The rows are grouped in 4 different ways at once. Each group adds its own fixed numbers to the row, and there is some noise. The rows also spread widely along 17 directions, which tell nothing about the answers.
(in the rows, 128 means zero)
Some rows, each with its group in each grouping after it:
[161 186 158 103 101 124 163 151 105 154 169 141 120 117  91 168 138 130
 143  60 165  63 142  94  99 135  90 158 118 140 108 107 127 119  91 138
 156 170 115 126 196 165 148  86]
J_543 J_341 J_337 J_265
[ 76  94 111 141 150 126 162 144 128 152  98 157 137 127 100 216 179 107
 170 122 165 150 127 152 107 194 104 135 100 117 107  91 139 165 146  82
 155 117 107 136  95 102 132 171]
J_860 J_341 J_4 J_681
[145 124  93 150 151 188 128 120 136 185  95 113 162 138 171 155 101 159
 148 151 183 113  66 138 164 114 105 125  58 108  89  97 163 155 113 147
 165 139 115 137 121 111 132 100]
J_760 J_623 J_427 J_681
[111 146 208 105 138  83 116  77  63 116 103 162 138 106 159 121 112 126
  72 158 177 115 141 115 206 144 137 171 185 139 163 115 164  78  94 108
 121 141 134 128 175 137 123 104]
J_409 J_623 J_168 J_859
[136 118  95 132 167 123 133 143 154 151 101 171 107  99 175 135  63 128
 117 152 250 119  66 166 156 182 134 138 157 110 103 142 121 100 142 134
 131 162  98 108 147  22 136 119]
J_773 J_418 J_427 J_265
[ 62  69  73 111 164 125 101 146 177  87  76  98 122 136 162 116 113 112
 156 122  82 166 144 134 100 116 130 131  95 124 141 102 154 151 197 168
  92  73 114  94  80 115 146 135]
J_543 J_418 J_168 J_283
[112 110 112 137  79 159 150 140 139 161 148 140 158 102 107 140 155 133
 167 177 171 142 106 125  99 127 118 144 142 115 137  96 107 133 108 124
 115 170  97 107 147 119 170  90]
J_771 J_418 J_337 J_456
[130 147  89 159 149 153 106 126 151 153 130 111 142 148 151  77 101  95
 138 146 110 159 117 139 176  94  96  92 115 104 102 148 153 133 122 126
 158 119 151 148  91 122  99 163]
J_409 J_418 J_4 J_810
[114 185 120 148  86  77 149  88  84 112 141 198  88 101 128  86 103  88
 125 127 142 113 146  95 102 131 138  86 178 115 115 101 118 104 116 121
 118 180 103 114 128 126 170 129]
J_773 J_341 J_168 J_810
[159 116 152 101  65 123 162 114 170  99 165  95  77  95 159  95 170 117
 150 115 113 141 116  97 115 128 110 128 179 111 128 106 111 116 100 155
  99 127 107 108 138 150 116  81]
J_771 J_418 J_337 J_283
[208  91 130  98 108 104 135 168  84  96 155 115 149 140  96 102 116 162
 137 161 110 189 172 113 105  92 148  80 160 141 152  84  99 153  92 112
 193 143 118 104 102 152 180 142]
J_860 J_623 J_337 J_456
[153  86 137 102 134 100 127 118 165  69  94 130  83  94 183 130 119 165
 124 142 165  75  82 123 121 158 160 157 113 107 138  75 138 127 131 172
  91 140  88 105 125  98 154  79]
J_760 J_341 J_168 J_859
[151  67 173  67 143 164 168 135 165 174 118  77 151 128 201 165 166 146
 121 117 211 137 156 128 168 148  79 155 143 172 149 101 148 136 103 127
 150 106 146 132 125 144  63  77]
J_771 J_418 J_337 J_681
[170  67 106 105 118 168 146 168 151 126 167 127 133 139  92 159 168 160
 161 132 113 148 129 121  70 146 147 127  97 131 128  69 105 198 128 137
 150 126  95 110  70 121 157 122]
J_771 J_623 J_168 J_265
[167 132 171 158 146 153  69 111 188 122 166 173 157 107 110  97 185 148
 125 124  98 126 157 145 107 118 140 136  90 115 128 120 132 109 102 139
  87 144 121 134  78 165  72 109]
J_860 J_341 J_427 J_681
[114 170 118 154 188  53  78 115  72  83 111 148  82 149 139  72  74  83
 116 136 110 112 181 131 154 128 109 172 148 135 131 134 169 122 146 137
 145 132 160 142 107 117 135 190]
J_760 J_623 J_427 J_265
[126 144 137 160 109 173  99 142 120 124 164 141 165 114  89 134 135 170
 118 143 103 139 108 102 126  87 150  74 145 113 142 157  93 133 126 108
 121 142 152 127 167 141 160  93]
J_760 J_341 J_4 J_265
[175  86 122 154 146 123  87 122 155 108 118 141 128 104 119 119 171 157
 157 151  76 160 101 162 115 109 152 119  81 102 115 128 126 163 117 126
 121 119 134 148  90 124 121 146]
J_773 J_341 J_337 J_265
[160 105 146  98 143  62 114 164  77  58 147 138 107 140  82  99  86 142
 122 158 105 213 148 118 135 140 167 127 205 115 145  95 119 143 126 110
 166 110 121  80 113 121 171 172]
J_771 J_341 J_168 J_283
[145 156 148 165 190 143  72 169 148 115 137 176 182 149  76 170 106 161
 109 117 137 101 122 153 164 138 124 116  59  86 101 131 146 113 113 111
 162 140 131 145 113 133 126 150]
J_760 J_341 J_4 J_265
[ 87 151  88 163 155 152 104 154 138 135 122 146 134 134 133 139  71 127
 154 131 167 157 113 119 126 103 104 106 120  93  97 116 132 128 150 124
 145 142 136 103 144 100 172 129]
J_773 J_341 J_4 J_265
[149 138 152 149 131 150 112 137 150 101 149 129 138 127 108 163 124 165
 134 158 155 176  57 119 196 135 103 109 142  52  93 112 123 128  89  97
 187 123 121 122 140 120 146 137]
J_860 J_341 J_427 J_859
[180 157 116 154 130 132  92 174 172 146 182 157 148 124  67 107 146 130
 164 126 127  98 154 152  86 116 114 153  89 130 114 135 119 127 100 143
 135 170 130 138 116 137 117 126]
J_543 J_418 J_168 J_283
[161 198 129 149 152 121  98 142  56 166 113 155 192 130  80 149  69 163
 122 122 139  96 101 145 179  94 128 122  60 110  95 160 161 105 104 125
 176 169 131 148 195 132 147 139]
J_860 J_623 J_337 J_265
[144 120 189 108 174 115  72 114 161  81 143 164 116 118 149  94 118 153
  76 104 125 132 164 124 134 149 163 162 153 134 156 117 141  88 132 155
  76 116 118  98 106 141  87  95]
J_773 J_418 J_168 J_283
[114 159  89 122 126 117 160 158 116 150 114 143 127 131 137 162  77 112
 145  98 209  91 141 117 111 135  93  90 101 138  98 120 122 120 139 128
 166 170 120 130 153  96 173 119]
J_773 J_623 J_168 J_283
[146 103 190 114 141 152 108 143 119 102 165 109 153 153 120 154 145 186
 115 158 163 131 168  77 146 107 101 133 151 136 173  73 123 159  83  97
 184 129 162 126 140 186 162  93]
J_409 J_341 J_4 J_859
[ 82 118 110 145 116 114 130 154 188  61 155 118 137 136  98 143 164 106
 131 135  91  60 141 118 148 154  95 107  90 110 154 155 114 132 138 114
 128 123 141 170  96 123 150 154]
J_409 J_341 J_168 J_456
[149 157 140 170 119 133 117 106 105 146 144 162 142 121 115 127 110 154
 135 184 166 135  81 129 182 121 115 134 137  84 104 102 145 129  79 103
 158 164 125 136 141 131 156 122]
J_771 J_623 J_337 J_681
[100 147 101 134 111  73 140 123  78 108 120 141 168 144 129  79 102  65
 139 182 112 126 193 112 147  84  84  89 119 120 136  78 146  92  98 122
 166 157 104 127  96 156 180 169]
J_773 J_341 J_427 J_265
[ 93 168 117 107  84  90 151  89  96 116  96  83 132 114 189  76 111  87
 126 147 111  59 134  89 177  90  84 120 116 137 150 127 170  88 120 160
 121 147 125 145 170 143 137 108]
J_860 J_341 J_168 J_859
[125  93 116  98 170  96  88 163 194  58 108  97 121 135 199  68  71 122
 112 156 155 125 155 137 161 119 116 129 138 125 162 122 144  85 152 158
 122 125 129 103 104  86 126 130]
J_860 J_341 J_4 J_859
[116 129 165 120 160 136 127 119 204 104 116 166 102 106 155 181 145 156
  95  58 170  64 126 129 130 193 124 120 102 127 120 147 133 124 157 135
  94 122 128 150 113 110  92 102]
J_771 J_341 J_337 J_859
[128 143 105 160 113 192 138 136 186 162 170 147 152 124 139 124 136 127
 118 124 161  88 138 108 112 130 101  70 125 131 126 130 103 130 121 121
 124 159 135 152  96 128 124 101]
J_760 J_341 J_337 J_265
[115 115 158 129 148  94 111 117 114  59 121 195 160 142  84 151 126 139
 100 142  98 131 166 120 128 157 158 102  91  84 127  41 150 115 116 118
 135 128  60 108  55 160 168 161]
J_860 J_623 J_168 J_859
[ 89 101 104  96 112 108 186 129  77 192  99 139 136  97 105 161 202  70
 161 108 108 133 152 158  68 175 142 180 106 191 147 134 137 151 163 127
  94 119 106 136 130  99  97 136]
J_773 J_341 J_168 J_283
[ 78 105 167 138 137 139 118 127 168  82 105 172 125 102 108 220 168 155
 137  92 156 142 117 115  99 159 137 109 121  84 111  95 120 133 146 107
 105 116 111 114 132 139 153 101]
J_760 J_341 J_168 J_859
[122 143 105 122 119 164 117 129 160 135 125  92 140 127 182 101  89 157
 115 130 135  68  94 109 156 111 115 133  83 130 140 143 147 109 142 176
 103 142 118 132 161 114 136  72]
J_860 J_623 J_337 J_283
[137 147 114 142 136 128 134 137 104 154 132 192 160 118  71 137 125  96
 128 104 111 166 149 154  96 135 156  87 116 119  97 127 120 126 130 105
 133 145 101 129  94 123 127 166]
J_409 J_623 J_337 J_265
[161 105  83  99  89 114 193 142 141 128 116 127 156 115 151 107 120  92
 107 120 113  91 126 149 130 142 160  26 103 140 122 142 112 106 135 142
 122 142  78 144  78  91 118 130]
J_760 J_623 J_168 J_681
[121 139 106 137 111 136 124 106 102  95 176 143 101 131 106  66 107 123
 112 145  71 143 132  82 103 127 157 101 183 116 145 107 114 151 140 146
 117 129 102 100  94 139 169 132]
J_409 J_418 J_427 J_456
[168 133 167 143  89 105 131 117 159 112 139 187 131  74  76 160 205 123
 158 111 110 104 108 166  84 151 153 145  70  89  99 110 118  98  82 129
  86 164  73 136 131 143 122 105]
J_409 J_623 J_337 J_283

New rows. What belongs after each?
[ 72 141 143 118 185  82 122 116  76  93  89 175  99 143 152 163  63 126
  86  97 174 112 161 104 146 172 125 128 151 132 130  89 160 122 161 115
 148 118 122 108 134 113 168 145]
J_773 J_341 J_4 J_265
[ 87 123 170 160 145 198  66 156 224  93 195 131 119 131  99 176 187 162
 151  97 116 158 138  94 110 119  92 156 140  96 132 123 105 147 136 108
 112 102 170 115 137 164 130  89]
J_543 J_341 J_4 J_265
[112 120 141 131 157 101 109 123 136  77  99 150 112 128 145 136  99 119
 133 109 143 212 139 127 146 115 118  68 159  84  96 113 129 116 131 113
 154 104 122 101 108 133 146 152]
J_773 J_418 J_427 J_810
[129  89  92 102 167  85 128 128 109 130  45 118 104 117 185 119  91 120
 137 120 135 158 116 158 133 125 152 101 124 143 121 138 154 151 166 139
 139 103 128 120 122  85 130 145]
J_543 J_418 J_4 J_810
[139 155 138 179 127 168  83  77 103 159 160 120 107 132 133  89 186 127
 143 140  60 121 129 104 122  94 116 172 116 135 131 122 154 173 115 139
 113 124 170 157 113 168  96 115]
J_760 J_623 J_4 J_265
[124 197 172 157 138  96  89  90 141  76 162 125  78 127 110  89 144  94
 122 104  54 140 125 110 198 129  82 169 161  72 101 153 166 109 112 131
 123 104 156 149 122 166  84 170]
J_771 J_418 J_337 J_859
[ 81 121 144 149  85 144 136 147 153  99 177 139 153 127  90 145 169 110
 150 179 131 154 142 104 120 136  91 134 162  92 152  76 107 113  92  95
 124 141 114 114 118 157 177 111]
J_760 J_341 J_337 J_283
[175 131  99 140 105 144 135 178 184 144 198 127 158 129 106  86 133 120
 137 170 157 105 154 140 129 127 100 104 144 140 145 158  91 120  98 120
 152 180 140 149  99 108 122 131]
J_771 J_418 J_337 J_456
[ 74 147 111 109 100 169 143 164  95 136 187 106 200 152  86  87 101 104
  96 159  84 144 170  87 138 106 126 105 166 149 188 142 110 109 142 124
 134 127 122 106 140 148 164 112]
J_409 J_341 J_427 J_283
[ 74 141 102 123 118  61 168 158 110  83 103 137 131 127 113 152  84  88
 121 166 148  80  88 144 189 189 109 127 113  90 131 128 148  90 137 113
 146 136  87 132 148  70 176 169]
J_771 J_341 J_4 J_283
[145 164 138 145 146 186 110 166 215 135 188 170 125 143 103 166 126 133
 141  58 172 130 144 113 105 142  94 116 117  98  72 103 113 124 120 128
 148 144 126 111 103 137 120 112]
J_543 J_623 J_168 J_265
[ 74 138  88 170 119 164 146 135 198 150 120 151 166 134 119 195 156 102
 167 109 158  76 129 129 118 130  54  78  48  90  89  99 136 132 120 114
 143 145 110 164  98 146 158 128]
J_543 J_418 J_337 J_265
[115  74 151 112 112 111 129 102 106 108 119 155 156 104 136 111 170 130
  89 167  99 110 162 128 116 140 189 111 136 172 200 134 117 139 138 114
  89 131 122 146  99 129 133 103]
J_409 J_623 J_168 J_810
[164 126 208 108 133 125 132  93 153 138 115 118 139 103 161 164 199 140
 103  95 156  99 130 137 197 152  98 133 128 142 128 162 148 104  94 110
 138 113 155 177 149 152  38 108]
J_860 J_418 J_168 J_859
[155 145  92 109  60 116 183 137  83 137 168  73 110 117 129  85 132 116
 130 137 108  76 114  92 128 112 124  86 174 158 164 173  97 139 127 140
 148 152 133 140 174 116 148 107]
J_860 J_418 J_4 J_681
[120 160 135 146 141 100  69 145 144  88 143 167 166 122 101  79  93 118
 130 174 111 124 127 139 160  95 129 170 107  78 123 100 158  69 100 146
 107 154 103  98 133 138 157 127]
J_543 J_341 J_168 J_265
[ 88 162 140 114 172 103 109 137 143 152 103 140 151 138 180  92  87  70
  98 111 174 125 210 137 164 119  85 130 156 169 140 149 163  68 142 124
 131 132 163 133 127 120  80 140]
J_543 J_341 J_4 J_859
[167 160 148 132 125 109 129 154 111  89 171 171 111 125  63 154  98 175
 128 130 186  75 116 100 107 158 123 144 139 100 121  91 109 132  99 134
 167 182  93 111 153 132 193 111]
J_771 J_418 J_427 J_859
[ 99  56 115 133 110 154 135 100 136 101 137 129 110 124 158 112 156 144
 103 162  91 155 137  96  94 145 170  58 186 143 182 101  95 174 161 117
  92  98 119 118  68 125 155 108]
J_760 J_418 J_4 J_283
[104 128 163 120 115 146 143  81 110 153 132 138  98 109 146 137 180 113
 119  97 113 198 148  93 133 142 131  97 213 151 130 137 125 163 147  93
 118  89 165 134 118 142  81 130]
J_771 J_341 J_168 J_859
[ 68 173  75 144 134  71 132 102  90 113 105 166  76 111 164  62  69  64
 117 132 135  92 150 116 106 141 130 125 161 147 142 156 133 107 178 145
  98 160 122 125 130  77 157 148]
J_773 J_341 J_427 J_810
[160  91 104 111 165 117 113 121 147 114  88 132 111 120 201  88  69 155
 114 116 163 153 145 127 116 105 153  48 142 151 125 128 128 149 163 146
 129 122 140 116  94  98 124 121]
J_771 J_341 J_427 J_681
[142 208 109 132  81 157 156 116 121 185 175 127 135 118 138  75 114  89
 152 112 151 103 119  95 130 101  85 141 126 115  88  95 154  94  92 166
 131 174  99 107 146 150 109  99]
J_860 J_341 J_168 J_681
[219 136 176 101 125 132 112 160 147 136 168 117 100  82 112 120 150 148
 156  85 150 180  98 143 110 110 143 178 168 122 107 152 107 115  94 137
 129 141 145 100 194 122  91  92]
J_409 J_341 J_337 J_265
[160 132 128 140 125 141 108 172 166 125 178 114 131 135 116 121 137 144
 161 169 174 123 119 125 140 124  82 181 120 113 133 105 121 130  86 125
 162 157 144 124 141 119 145 109]
J_773 J_341 J_168 J_283
[ 54 141 145 112 108 138 161 110 136 115 136 150 176 131 149 123 114  85
  70 168 148  86 139 115 192 177 111 141 134 117 157 102 154  61 130 132
 100 136  67 117 110 116 132 111]
J_771 J_623 J_427 J_859
[ 28 115 124 126 104 153 169 106 111 138 133 159 178 121 100 166 164  97
  95 115  98 133 169  95 113 147 143  59 152 150 167 132 112 137 169  87
 100 107 120 139 102 150 147 121]
J_409 J_341 J_168 J_681
[115 123 150 182 138 110  94  91 105 114 134 207 129  97  62 135 187 132
 138 143  88 162 148 142  82 132 170 103 141 114 130 134 109 161 128  81
 106 133 138 150  94 146 136 157]
J_409 J_341 J_427 J_681
[ 92  96  95 112 135 133 154 136  86 172 120 139 144 121 111 124 133  98
 150 161 133 184 123 136 102 149 153 168 156 145 140  91 141 159 149 123
 125 122 106  95 111  99 139 142]
J_409 J_341 J_168 J_681
[154 137 173  88  86 188 143 132 117 121 173  84 149 131 126 136 118 186
 124 124 123 184  93  57 150  90 116 125 166  94 129  68 127 129  90 142
 156 116 106  75 175 186 161  61]
J_860 J_341 J_337 J_859
[166  92 129 132 127  95 138 126  85 145 118 124  82 110 156 124 118 145
 145 193 202 171  96 131 144 148 124 155 220 133 145 108 115 159  97 104
 162 142 149 121 153  90 157 127]
J_760 J_418 J_337 J_283
[109 120 133 132 101  83 120 144 124  35 132 111 112 106 115 113 108 136
 129 175  92 163  74 116 174 122 143 122 180  61 140 132 113 102 119 121
 119 124 116 100 163 112 196 127]
J_760 J_341 J_337 J_456
[122 154  72 163 186 163 112 128 112 165 127 126  85 170 140 152  93 134
 154  97 136 108 107 114 126 148  91 145  72 122  81 103 164 206 157 140
 181 120 148 148  93 108 142 166]
J_773 J_623 J_4 J_265
[141 126 143 112 171 123 124 118 119 115 132 109  98 149 119 134 153 113
 119  52  65 123 167 116 128 144 111 136 110 143 120 131 155 170 145 140
 148  80 152 152  86 165  87 166]
J_409 J_418 J_337 J_265
[196  87 152 127 139 149 108 122 137 144 168 117  79 120 129 137 182 181
 157 129 145 134 133 109  89 126 120 179 165 158 150 103 109 208 100 127
 148 125 171 132 128 147 128  96]
J_543 J_418 J_337 J_265
[118 123  88 105 120 117 207 129  87 181 110 140 112 125 112 156 156  60
 130  91 101 113 123 154 106 212 136 138 105 157 114 126 146 152 158 130
 126 113  83 150  84  86  96 168]
J_760 J_623 J_337 J_283
[142  76 123 102 133  98 162 147 121 104 112 155 150 131 131 140 113 136
 103 163 153 125 145 138 142 171 149  75 131 137 157  98 120 149 123 100
 157 131  99 138  78 106 159 148]
J_771 J_341 J_337 J_810
[180 151 127 128 160  98 104 144 169 143 113 166 121  93 132  98 123  99
 149 100 146 144 134 190 120 142 129 144  98 119  79 157 146  88 123 148
 110 148 113 127 113  92  57 151]
J_771 J_341 J_427 J_283
[138  93 105 125 177 159  95 226 146 105 168 118 136 158  45 168 116 156
 160 102 111 227 143 135  96 130 135 115 150 113 119 145  92 185 169 107
 183  93 149  94 110 108 152 172]
J_771 J_418 J_4 J_265
[119 123  59 123  92 112 182 189 130 144 155 101 129 127 118 101 114  56
 166 162 158 156 146 134 106 136  92  94 177 141 133 141  89 126 135 108
 166 151 125 126 115  75 154 160]
J_760 J_341 J_427 J_283
[ 74 154 146 141 145 177  85 146 144 106 194 136 164 153  73 137 125 155
  86 106  69 108 153  83 142 122 118 141 139 128 171 158 124 128 155 128
 111 108 153 128 137 172 150 104]
J_543 J_418 J_337 J_265
[ 73 104 138 121  91 156 179  85 151 146 117 133 122 115 198 168 147 128
 126 144 203  94 125  88 138 148  89 117 149 132 144  60 139 129 110 120
 117 139 110 125 130 142 167  61]
J_543 J_623 J_337 J_681
[ 98 170 172 114 114 113 132 109  93 146 125 123 139 127 159 118 133  75
 140 132 173 171 175 107 168 112  57 169 164 125 118  88 167  70  86 117
 148 135 122 108 163 164 111 117]
J_860 J_623 J_427 J_283
[122 154 125  84 159 129 135 153 178 109 131 100 124 141 148 109  96  86
 114  59 123 119 143 129 160 145 103 144 114 114 104 138 163  91 151 173
 127 102 110 111 110 122  78 133]
J_409 J_418 J_168 J_859
[ 54 136 135 147 125 116 129 119 120 138 102 159 148  97 114 168 162 105
 157 149 156 108 107 143 125 158 114 190  93 104 128 103 159 101 133 122
  92 149  93 117 159 117 138 116]
J_860 J_341 J_4 J_681
[104 168 161 116  73 139 138 166 128 113 195 125 166 112  84 114 137  92
 142 156 142 160 132  96 145 106  98 168 192  87 132  98 113  58  82 124
 127 158 104  77 182 152 154  89]
J_760 J_341 J_168 J_265
